The groups are shells around one centre, one inside the other: the same stretched ball of 6 dimensions in 9 sizes.
Known rows, each followed by its group:
[ 1.77  3.87 -0.09  0.99  0.87  4.68  0.40 -0.75 -0.03  0.77 -1.33  1.38
  0.88 -0.73  1.66 -1.30 -3.11  3.79  4.42  6.22  2.64 -1.40] -> q171
[-0.26  0.15 -1.93 -2.76  3.41  2.92 -1.11  0.72 -1.49 -2.09 -4.57 -0.17
 -2.83  0.33  0.30 -3.28 -0.43  2.95 -0.71  3.18  2.10 -0.42] -> q550
[ 1.38  2.97  0.48  0.88  0.41  4.99  0.74 -0.47 -0.37  0.17 -1.70  1.02
  0.61 -0.57  2.14 -1.80 -2.17  3.97  4.04  5.74  2.69 -1.24] -> q171
[ 0.02  1.48 -1.32 -1.97  2.64  2.49 -1.15 -0.25 -0.89 -2.28 -4.24  1.21
 -2.32  0.80  0.08 -1.96 -0.50  2.37  0.67  3.90  2.27 -0.21] -> q228
[ 0.24  2.84 -1.35 -0.86  2.13  2.18 -0.69 -0.79 -0.46  0.00 -2.87  1.42
 -0.23 -0.13  1.06 -1.32 -0.73  2.49  3.32  4.95  2.73 -1.01] -> q174
[-0.68  1.53  0.45  1.12 -1.18  4.38 -0.27 -0.29 -0.14 -0.97 -3.06  0.90
 -0.10  1.24  1.65 -1.91  0.24  3.42  1.83  5.15  2.56 -0.33] -> q228
[ 0.38  1.33  0.09 -0.06  0.43  4.72 -0.55  0.69 -0.81 -1.66 -3.38  0.87
 -1.60  1.38  0.72 -2.39 -1.08  3.34  1.31  4.72  2.20  0.25] -> q558
[-1.30  1.08 -2.31 -1.52  2.07  2.05 -1.69 -0.58 -0.30 -1.40 -4.36  0.45
 -1.59  0.73  0.13 -2.13  0.16  2.55 -0.73  3.98  2.23 -0.75] -> q596
[-0.03  2.73 -0.30  0.54  0.29  3.63 -0.06 -1.67  0.30 -0.79 -2.69  1.28
  0.33 -0.13  1.52 -1.25 -0.95  3.35  2.07  5.35  2.63 -1.43] -> q171
[-0.19  2.64 -0.56  0.39  0.35  3.13 -0.64 -0.88  0.01 -0.37 -2.84  1.46
  0.05  0.61  1.15 -1.23 -0.50  2.84  2.67  5.33  2.64 -0.73] -> q300
[ 0.66  1.71 -0.72 -1.36  2.36  3.35 -0.12  0.12 -1.20 -0.84 -3.15  0.67
 -1.10 -0.26  1.38 -2.39 -0.89  3.12  2.58  4.31  2.57 -0.79] -> q174
[ 1.14  2.78 -1.13 -0.91  2.38  3.19 -0.90  0.23 -0.77 -0.44 -2.86  1.48
 -1.20  0.49  0.31 -1.63 -2.02  2.66  3.00  5.04  2.37 -0.24] -> q596
[-0.62  0.10 -1.68 -2.31  2.69  2.92 -1.18  0.67 -1.34 -2.04 -4.59 -0.06
 -2.60  0.70  0.41 -3.14  0.06  2.88 -0.61  3.31  2.15 -0.26] -> q300
[-1.18  0.87 -0.44 -0.62  0.61  2.80 -0.10 -0.45 -0.82 -0.76 -3.55  0.30
 -0.21  0.11  2.26 -2.40  1.54  3.07  2.03  4.11  2.88 -1.03] -> q550
[ 1.16  2.28 -0.29 -0.26  1.50  4.43  0.05  0.15 -0.79 -0.45 -2.50  0.79
 -0.62 -0.13  1.33 -2.21 -2.00  3.58  2.80  5.05  2.45 -0.77] -> q174
[-1.06  0.20 -1.64 -1.23  1.48  3.42 -1.36  0.62 -0.81 -1.50 -4.31 -0.22
 -1.97  1.07  0.42 -3.04  0.00  3.17 -1.00  3.83  2.09 -0.27] -> q171
[-1.55  1.52 -1.05 -0.26  0.36  2.33 -0.93 -1.32  0.06 -1.16 -3.81  0.92
 -0.33  0.68  1.21 -1.57  1.07  2.68  0.79  4.50  2.63 -0.98] -> q174
[ 0.22  2.55 -2.84 -2.20  3.96  1.55 -1.41 -0.89 -0.45 -0.47 -3.52  0.98
 -1.25 -0.51  0.03 -1.62 -1.56  2.37  1.22  4.38  2.35 -1.31] -> q984
[-1.37  0.36 -1.08 -0.58  0.43  3.52 -1.40  0.15 -0.41 -2.07 -4.44  0.30
 -1.87  1.67  0.34 -2.55  0.41  3.02 -1.14  4.06  2.10 -0.03] -> q558
[ 0.81  2.30 -0.12  0.11  0.87  4.26 -0.10  0.19 -0.69 -0.28 -2.51  0.99
 -0.39  0.29  1.40 -2.02 -1.44  3.40  3.15  5.20  2.53 -0.53] -> q300
[-0.43  0.16 -1.29 -1.41  1.72  4.05 -1.28  0.92 -1.00 -2.25 -4.42 -0.05
 -2.69  1.29  0.04 -3.16 -0.75  3.28 -1.31  3.75  1.89  0.08] -> q228
[-0.55  2.07 -0.50  0.58 -0.21  3.64 -1.03 -0.58  0.14 -1.13 -3.31  1.31
 -0.61  1.40  0.62 -1.45 -0.49  2.94  1.16  5.20  2.35 -0.26] -> q558
[-1.76  0.26 -0.59 -0.68  0.09  2.96 -1.21 -0.26 -0.49 -2.58 -4.71  0.70
 -1.80  1.83  0.70 -2.25  1.57  2.65 -0.61  3.83  2.34  0.05] -> q984
[-1.43  1.27 -0.43  0.12 -0.12  2.93 -0.16 -1.05 -0.23 -0.57 -3.33  0.46
  0.35  0.14  2.25 -2.00  1.37  3.19  1.76  4.55  2.87 -1.29] -> q420
[-2.05  0.56 -1.42 -1.11  0.98  2.08 -0.84 -1.30 -0.25 -1.66 -4.38  0.22
 -0.77  0.27  1.42 -2.21  1.72  2.83 -0.42  3.74  2.61 -1.30] -> q228
[-0.82  0.66 -0.22 -0.01  0.00  4.28 -0.35 -0.11 -0.49 -1.57 -3.67  0.15
 -0.94  0.78  1.43 -2.65  0.15  3.62  0.20  4.37  2.36 -0.61] -> q420
[-0.08  1.14 -0.82 -1.19  1.61  3.44 -1.01  0.23 -0.85 -2.11 -4.04  0.88
 -2.13  1.15  0.31 -2.30 -0.55  2.81  0.47  4.13  2.19  0.02] -> q300
[-0.12  1.51 -0.89 -0.42  1.14  3.93 -0.52 -0.41 -0.35 -1.20 -3.36  0.43
 -0.94  0.23  0.98 -2.29 -1.05  3.48  0.53  4.61  2.29 -0.93] -> q174
[ 0.69  2.84 -1.32 -0.89  2.38  2.61 -0.55 -0.30 -0.69  0.34 -2.60  1.20
 -0.26 -0.31  1.13 -1.61 -1.27  2.73  3.66  5.01  2.68 -0.97] -> q550
[ 0.04  2.24 -2.29 -2.01  3.33  1.65 -1.41 -0.43 -0.69 -0.70 -3.68  1.14
 -1.44  0.14  0.14 -1.68 -0.86  2.20  1.65  4.30  2.42 -0.74] -> q420
[-1.42  1.83 -1.59 -1.10  1.44  1.20 -1.26 -1.25 -0.23 -0.97 -3.97  1.31
 -0.60  0.64  0.92 -1.30  1.32  2.02  1.61  4.30  2.75 -0.82] -> q984
[ 0.70  3.76  0.13  1.22 -0.10  3.73 -0.13 -1.38  0.36 -0.10 -2.03  2.11
  0.72  0.32  1.36 -0.60 -1.55  3.04  3.99  6.10  2.72 -0.92] -> q984
[-0.31  1.00 -1.57 -2.28  3.00  2.26 -0.66 -0.16 -1.22 -1.39 -4.02  0.38
 -1.64 -0.18  1.05 -2.55  0.16  2.72  1.11  3.59  2.53 -0.90] -> q300
[ 0.57  1.92 -1.17 -1.42  2.42  3.23 -0.98 -0.15 -0.71 -1.86 -3.71  1.20
 -2.01  0.63  0.07 -1.93 -1.53  2.74  0.94  4.38  2.17 -0.31] -> q420
[-1.04  0.84 -1.05 -1.21  1.30  2.47 -1.06  0.12 -0.91 -1.39 -4.13  0.68
 -1.44  1.09  0.93 -2.28  1.03  2.52  1.10  3.95  2.52 -0.18] -> q596
[-1.01  0.87 -0.13 -0.73  0.50  2.84 -0.45 -0.20 -0.90 -1.67 -3.95  0.89
 -1.03  0.99  1.60 -2.15  1.50  2.67  1.81  4.04  2.72 -0.26] -> q228
[ 1.44  2.49 -1.54 -1.45  3.14  3.46 -1.10  0.60 -0.96 -0.78 -3.10  1.18
 -1.91  0.44 -0.18 -2.02 -2.74  2.81  2.03  4.78  2.11 -0.16] -> q550
[-0.38  0.59 -2.26 -2.58  3.35  2.58 -1.51  0.34 -1.10 -2.05 -4.60  0.17
 -2.77  0.56 -0.16 -2.83 -0.67  2.71 -0.97  3.43  2.02 -0.40] -> q300
[ 0.66  2.65 -0.40  0.72  0.43  4.54 -0.31 -0.30 -0.07 -0.13 -2.34  0.96
 -0.05  0.28  1.11 -1.77 -2.06  3.63  2.33  5.61  2.38 -0.82] -> q420
[-0.37  2.21 -2.33 -1.92  3.03  1.40 -1.60 -0.89 -0.40 -1.16 -3.96  1.33
 -1.50  0.38 -0.04 -1.42 -0.50  2.04  1.03  4.25  2.39 -0.76] -> q596
[-0.89  1.03 -0.63 -0.25  0.29  3.58 -1.03 -0.18 -0.34 -1.85 -3.98  0.76
 -1.40  1.41  0.63 -2.14  0.14  2.99  0.09  4.42  2.27 -0.16] -> q174
[-0.42  0.49 -1.45 -2.37  2.69  2.67 -1.35  0.36 -1.22 -2.71 -4.78  0.65
 -2.96  1.13 -0.04 -2.61 -0.02  2.48 -0.47  3.38  2.11  0.07] -> q550
[ 0.39  0.35 -1.50 -2.05  2.85  4.09 -1.12  1.44 -1.49 -1.87 -4.15 -0.14
 -2.95  0.81  0.02 -3.42 -1.52  3.31 -0.50  3.67  1.88  0.07] -> q984
[ 1.08  2.18 -0.45 -1.31  2.41  3.36 -0.10 -0.07 -1.13 -1.20 -3.08  1.22
 -1.26 -0.09  1.13 -2.00 -1.25  2.92  2.99  4.48  2.56 -0.60] -> q558
[ 0.44  1.53 -1.56 -1.13  2.16  3.95 -1.52  0.42 -0.53 -1.94 -3.90  0.77
 -2.50  1.20 -0.63 -2.32 -2.25  3.05 -0.60  4.47  1.79  0.02] -> q558
[-1.34  0.91 -1.00 -0.10  0.08  3.46 -1.32 -0.36 -0.05 -1.77 -4.12  0.57
 -1.30  1.51  0.46 -2.13  0.24  3.02 -0.72  4.45  2.18 -0.28] -> q558
[ 0.22  2.09  0.03  0.39  0.12  4.26 -0.53 -0.35 -0.20 -1.51 -3.15  1.35
 -0.91  1.13  0.78 -1.66 -1.08  3.18  1.60  5.12  2.33 -0.21] -> q596
[-0.93  0.41  0.23  0.11 -0.38  4.39 -0.04  0.07 -0.70 -1.52 -3.61  0.08
 -0.74  0.79  1.93 -2.79  0.74  3.68  0.76  4.27  2.52 -0.54] -> q596
[-1.59  0.79  0.47  1.08 -1.68  4.13 -0.33 -0.44 -0.11 -1.38 -3.56  0.58
 -0.14  1.45  1.89 -2.13  1.41  3.40  0.95  4.75  2.61 -0.37] -> q171
[-1.71  0.22 -1.69 -1.73  1.64  2.10 -1.42 -0.08 -0.82 -1.83 -4.73  0.24
 -1.85  1.05  0.65 -2.57  1.42  2.51 -0.51  3.48  2.38 -0.38] -> q420
[-0.73  0.43 -0.06 -0.19  0.09  4.20 -0.27  0.63 -0.98 -1.13 -3.57  0.06
 -0.96  0.92  1.73 -2.91  0.60  3.49  1.20  4.25  2.50 -0.26] -> q984
[-1.23 -0.17 -1.11 -2.62  2.46  2.11 -0.56 -0.21 -1.46 -2.58 -4.87  0.13
 -2.19  0.24  1.35 -2.93  1.75  2.63  0.02  2.83  2.57 -0.70] -> q171
[-0.37  1.11 -1.33 -0.96  1.44  3.53 -1.49  0.20 -0.49 -2.03 -4.16  0.72
 -2.21  1.43 -0.20 -2.29 -0.92  2.88 -0.61  4.28  1.98  0.03] -> q550
[ 0.26  2.01 -0.63 -0.10  0.99  3.73 -0.44  0.30 -0.71  0.03 -2.73  0.73
 -0.36  0.39  1.35 -2.13 -0.87  3.22  2.83  5.02  2.55 -0.54] -> q228

New rows, each followed by its group:
[-1.49  0.72 -0.82 -0.33  0.16  3.18 -1.05 -0.46 -0.26 -1.80 -4.17  0.53
 -1.17  1.28  0.88 -2.20  0.87  2.95 -0.27  4.22  2.36 -0.41] -> q174
[ 0.15  2.47 -2.10 -1.19  2.62  2.49 -1.24 -0.73 -0.22 -0.59 -3.33  1.01
 -1.02  0.03  0.18 -1.63 -1.60  2.72  1.12  4.75  2.29 -1.02] -> q174
[-0.35  3.15 -0.79  0.50  0.49  2.63 -0.30 -1.87  0.38  0.13 -2.50  1.47
  0.94 -0.28  1.67 -0.87 -0.39  2.92  3.08  5.50  2.86 -1.60] -> q596
[ 0.09  0.77 -1.86 -2.66  3.52  2.80 -1.11  0.27 -1.26 -2.22 -4.42  0.33
 -2.75  0.28  0.09 -2.80 -0.90  2.79 -0.35  3.43  2.10 -0.47] -> q420
[ 0.40  1.33 -1.85 -2.05  3.08  3.09 -1.54  0.59 -1.01 -1.88 -4.14  0.76
 -2.75  0.95 -0.49 -2.43 -1.61  2.65 -0.02  4.00  1.95  0.03] -> q174
[-1.27  1.33 -0.80 -0.11  0.37  2.98 -0.24 -1.12 -0.17 -0.55 -3.33  0.29
  0.22 -0.13  2.03 -2.09  0.83  3.31  1.27  4.52  2.76 -1.49] -> q596
[-2.03  1.35 -0.73 -0.36  0.03  1.71 -0.90 -1.52 -0.05 -1.48 -4.10  1.24
 -0.29  0.98  1.48 -1.34  2.26  2.27  1.27  4.28  2.85 -0.79] -> q171
[ 1.31  3.73 -1.67 -0.23  2.31  3.42 -0.93 -0.89  0.16  0.07 -2.33  1.51
 -0.39 -0.22  0.10 -1.12 -3.35  3.06  2.32  5.72  2.24 -1.13] -> q171
[-1.41  0.27 -1.60 -1.36  1.49  2.87 -1.11 -0.14 -0.67 -1.65 -4.39 -0.11
 -1.60  0.64  0.83 -2.80  0.64  3.06 -0.87  3.69  2.28 -0.73] -> q420
[ 2.22  3.93 -0.97 -0.37  2.68  3.82 -0.11 -0.38 -0.48  0.57 -1.72  1.52
 -0.09 -0.83  0.90 -1.36 -3.58  3.26  4.32  5.76  2.50 -1.17] -> q984
[-1.91  0.13 -1.50 -1.69  1.54  1.85 -0.88 -0.25 -0.99 -1.17 -4.42 -0.06
 -1.08  0.38  1.60 -2.71  2.15  2.65  0.48  3.41  2.70 -0.87] -> q984
[ 1.02  2.76 -0.24  0.64  0.66  4.55 -0.08  0.14 -0.43  0.43 -2.02  0.95
  0.15  0.10  1.44 -1.88 -2.07  3.61  3.50  5.67  2.52 -0.73] -> q228
[-0.89  1.12  0.93  1.00 -1.40  4.49  0.20 -0.59 -0.25 -1.55 -3.26  0.77
 -0.09  0.99  2.16 -2.08  0.86  3.58  1.65  4.82  2.68 -0.55] -> q558
[-0.49  2.24 -0.22  0.94 -0.51  3.68 -0.57 -0.48  0.01 -0.20 -2.78  1.16
  0.23  0.96  1.40 -1.52 -0.17  3.11  2.51  5.42  2.62 -0.53] -> q558
[-0.35  1.81  0.93  1.32 -1.32  4.67  0.27 -0.71 -0.08 -1.09 -2.78  1.05
  0.24  0.79  2.08 -1.77  0.07  3.63  2.36  5.27  2.69 -0.66] -> q228
[ 1.39  3.90 -0.35  0.43  1.16  3.61 -0.32 -0.89 -0.02 -0.06 -2.05  2.11
  0.09  0.14  0.87 -0.78 -2.40  2.90  4.12  5.93  2.58 -0.76] -> q558
[-0.27  2.97 -0.51  0.89 -0.16  3.30 -0.83 -1.33  0.50 -0.65 -2.83  1.77
  0.12  0.91  0.81 -0.84 -0.83  2.84  2.14  5.64  2.52 -0.72] -> q984
[-0.67  1.15 -0.60 -1.17  1.44  2.65 -0.15 -0.65 -0.88 -1.30 -3.68  0.61
 -0.74 -0.05  1.82 -2.23  0.89  2.91  1.85  3.99  2.77 -1.03] -> q300
[ 1.31  2.59  0.10 -0.37  1.57  3.98  0.42 -0.07 -0.99 -0.28 -2.31  1.17
 -0.25 -0.39  1.85 -1.93 -1.45  3.32  4.22  5.05  2.75 -0.85] -> q558
[ 1.68  3.93 -0.71  0.21  1.75  3.84 -0.17 -0.89 -0.05  0.25 -1.85  1.71
  0.16 -0.48  0.93 -1.06 -3.09  3.24  3.83  5.91  2.51 -1.18] -> q228
[ 0.10  2.28  0.10  0.21  0.31  3.37 -0.21 -0.14 -0.64 -0.32 -2.75  1.41
 -0.08  0.70  1.68 -1.59  0.00  2.84  3.84  5.11  2.80 -0.34] -> q171
[ 0.32  3.40 -1.01  0.78  0.57  3.34 -0.85 -0.80  0.30  0.54 -2.25  1.52
  0.44  0.42  0.83 -1.01 -1.71  2.97  3.06  5.92  2.53 -0.87] -> q171
[ 0.86  2.74 -1.64 -1.22  2.83  2.98 -0.82 -0.69 -0.39 -0.80 -3.06  1.19
 -1.12 -0.24  0.31 -1.63 -2.23  2.89  1.69  4.83  2.30 -1.03] -> q420
[-0.18  0.60 -1.30 -2.25  2.78  2.76 -0.77  0.64 -1.54 -1.56 -4.13  0.27
 -2.12  0.38  0.89 -2.90  0.13  2.77  1.05  3.51  2.40 -0.33] -> q420
[ 1.82  2.89 -0.67 -0.82  2.48  4.10 -0.33 -0.04 -0.74 -0.96 -2.64  1.40
 -1.29 -0.03  0.47 -1.78 -2.98  3.19  2.69  5.10  2.27 -0.57] -> q558
[ 0.83  2.07 -2.09 -2.03  3.68  2.91 -0.97 -0.20 -0.80 -1.05 -3.46  0.67
 -1.79 -0.37  0.12 -2.22 -2.22  2.95  0.87  4.29  2.17 -1.00] -> q596
[-0.53  1.96 -1.16 -1.21  1.77  1.95 -0.95 -0.84 -0.53 -1.28 -3.77  1.40
 -1.03  0.57  0.82 -1.48  0.38  2.25  1.94  4.33  2.63 -0.61] -> q420
[-0.65 -0.18 -1.11 -2.17  2.12  3.23 -1.28  1.01 -1.47 -2.79 -4.91  0.24
 -3.14  1.51  0.16 -3.12  0.39  2.72 -0.77  3.21  2.07  0.41] -> q558
[ 0.39  3.10 -0.25 -0.28  1.27  2.42  0.08 -1.17 -0.48 -0.05 -2.49  1.80
  0.46 -0.32  1.95 -1.03 -0.12  2.58  4.76  5.15  3.05 -1.13] -> q171
[-1.33  0.88 -2.13 -1.35  1.87  2.38 -1.30 -0.53 -0.39 -1.05 -4.12  0.05
 -1.18  0.29  0.69 -2.43  0.27  2.92 -0.53  3.97  2.33 -1.07] -> q558
[-0.63  1.67 -1.00 -0.49  0.91  3.12 -1.09 -0.92 -0.03 -1.95 -3.90  1.12
 -1.31  0.98  0.36 -1.66 -0.42  2.83  0.04  4.55  2.26 -0.56] -> q596
[-0.96  1.28 -0.74  0.25 -0.10  3.78 -1.12 -0.31 -0.02 -1.43 -3.72  0.72
 -1.00  1.42  0.60 -2.01 -0.17  3.14  0.01  4.77  2.23 -0.29] -> q228
[-0.03  2.00 -2.25 -2.14  3.41  1.63 -1.22 -0.26 -0.91 -0.49 -3.64  0.90
 -1.32 -0.07  0.48 -1.92 -0.54  2.28  1.92  4.15  2.51 -0.84] -> q550
[-0.67  2.05 -1.90 -1.50  2.31  1.70 -1.33 -1.29 -0.18 -1.50 -4.01  1.29
 -1.25  0.38  0.27 -1.39 -0.14  2.25  0.66  4.28  2.44 -0.93] -> q596
[-0.51  0.99 -0.66 -0.60  0.76  3.69 -1.10  0.15 -0.57 -2.09 -4.06  0.81
 -1.87  1.50  0.35 -2.26 -0.25  2.94  0.06  4.30  2.16  0.08] -> q420
[ 0.50  1.70 -0.69 -0.57  1.53  4.21 -0.25 -0.08 -0.65 -1.01 -3.07  0.47
 -0.99 -0.02  1.10 -2.41 -1.56  3.59  1.30  4.67  2.32 -0.88] -> q174
[-1.51  0.31 -0.55 -0.95  0.57  2.81 -0.69 -0.23 -0.82 -1.94 -4.34  0.43
 -1.31  1.02  1.41 -2.48  1.70  2.81  0.45  3.74  2.58 -0.39] -> q300
[-1.40 -0.48 -2.03 -2.70  2.81  2.39 -1.15  0.25 -1.30 -2.22 -4.99 -0.52
 -2.50  0.34  0.73 -3.37  0.98  2.91 -1.48  2.85  2.24 -0.72] -> q558
[-1.88  0.20 -1.76 -1.52  1.43  2.20 -1.36 -0.37 -0.60 -1.80 -4.69  0.09
 -1.63  0.89  0.74 -2.56  1.38  2.67 -0.91  3.55  2.37 -0.64] -> q420
[ 0.89  2.27 -0.95 -0.17  1.61  4.34 -0.26  0.17 -0.57  0.17 -2.41  0.40
 -0.36 -0.30  1.20 -2.34 -2.26  3.73  2.25  5.18  2.36 -1.03] -> q984
[ 1.41  2.34 -2.15 -2.44  4.32  2.61 -1.18  0.65 -1.33 -0.61 -3.31  1.00
 -2.13 -0.05 -0.13 -2.20 -2.42  2.53  2.22  4.32  2.21 -0.39] -> q558
[ 0.70  2.61 -1.70 -0.77  2.33  3.35 -1.09 -0.36 -0.25 -0.58 -3.03  1.02
 -1.10  0.18  0.09 -1.74 -2.40  3.03  1.26  5.03  2.17 -0.80] -> q174
[-0.13  0.37 -0.97 -1.94  2.27  3.60 -0.82  0.41 -1.21 -2.68 -4.45  0.30
 -2.69  0.77  0.41 -2.93 -0.46  3.07 -0.54  3.51  2.10 -0.19] -> q596
[ 0.07  2.56  0.34  1.29 -0.61  4.33  0.29 -0.82  0.00  0.13 -2.14  1.00
  0.92  0.05  2.20 -1.59 -0.68  3.66  3.35  5.66  2.79 -1.15] -> q420
[ 0.71  2.29  0.10  0.50  0.37  4.52 -0.05  0.14 -0.55 -0.28 -2.44  0.98
 -0.22  0.43  1.49 -1.98 -1.39  3.51  3.07  5.34  2.53 -0.51] -> q174
[ 1.21  2.37 -1.66 -1.49  3.02  3.33 -1.45  0.64 -0.87 -1.13 -3.40  1.30
 -2.25  0.89 -0.57 -1.95 -2.60  2.62  1.45  4.71  2.00  0.11] -> q558
[ 0.43  2.05 -0.99 -1.08  2.25  2.93 -0.10 -0.06 -1.05  0.13 -2.76  0.62
 -0.30 -0.58  1.75 -2.21 -0.62  3.07  3.39  4.58  2.77 -1.12] -> q228
[-0.87  0.49 -1.56 -2.33  2.76  2.16 -0.47 -0.37 -1.22 -1.46 -4.20 -0.03
 -1.43 -0.44  1.51 -2.82  0.90  2.88  0.65  3.31  2.62 -1.23] -> q558
[ 1.24  2.62 -1.60 -1.42  3.15  3.13 -0.82  0.19 -0.88 -0.32 -2.89  1.06
 -1.29 -0.11  0.35 -1.95 -2.36  2.87  2.52  4.80  2.31 -0.65] -> q300
[-0.77  0.95  0.67  0.49 -0.80  4.22  0.07 -0.17 -0.60 -1.43 -3.37  0.67
 -0.41  0.98  2.04 -2.29  0.91  3.42  1.85  4.60  2.68 -0.38] -> q596
[-0.70  1.36 -1.90 -1.50  2.10  2.45 -1.70 -0.47 -0.34 -2.05 -4.39  0.94
 -2.12  1.11 -0.30 -1.91 -0.49  2.46 -0.65  4.09  2.09 -0.33] -> q550
[ 0.12  1.88  0.47  0.82 -0.40  4.69  0.20 -0.35 -0.32 -0.77 -2.66  0.82
 -0.01  0.43  1.87 -2.03 -0.66  3.71  2.39  5.20  2.59 -0.74] -> q174
[ 1.85  3.08 -1.51 -1.36  3.49  3.38 -0.44  0.05 -0.90  0.06 -2.42  1.09
 -0.95 -0.71  0.60 -1.89 -3.06  3.08  3.24  5.03  2.38 -0.99] -> q228
[-1.07  1.13  0.53  1.10 -1.46  4.51 -0.32 -0.53  0.00 -1.69 -3.46  0.80
 -0.40  1.43  1.53 -2.00  0.53  3.49  0.75  4.91  2.46 -0.34] -> q984
[-0.24  2.24 -0.20  1.14 -0.64  4.37 -0.76 -0.50  0.27 -0.84 -2.91  1.19
 -0.28  1.27  0.80 -1.53 -1.07  3.34  1.34  5.54  2.31 -0.36] -> q984
[-0.89  1.14 -0.69 -0.97  1.23  2.52 -0.13 -0.53 -0.88 -0.68 -3.49  0.45
 -0.30 -0.14  2.11 -2.28  1.20  2.94  2.30  4.10  2.88 -1.11] -> q420
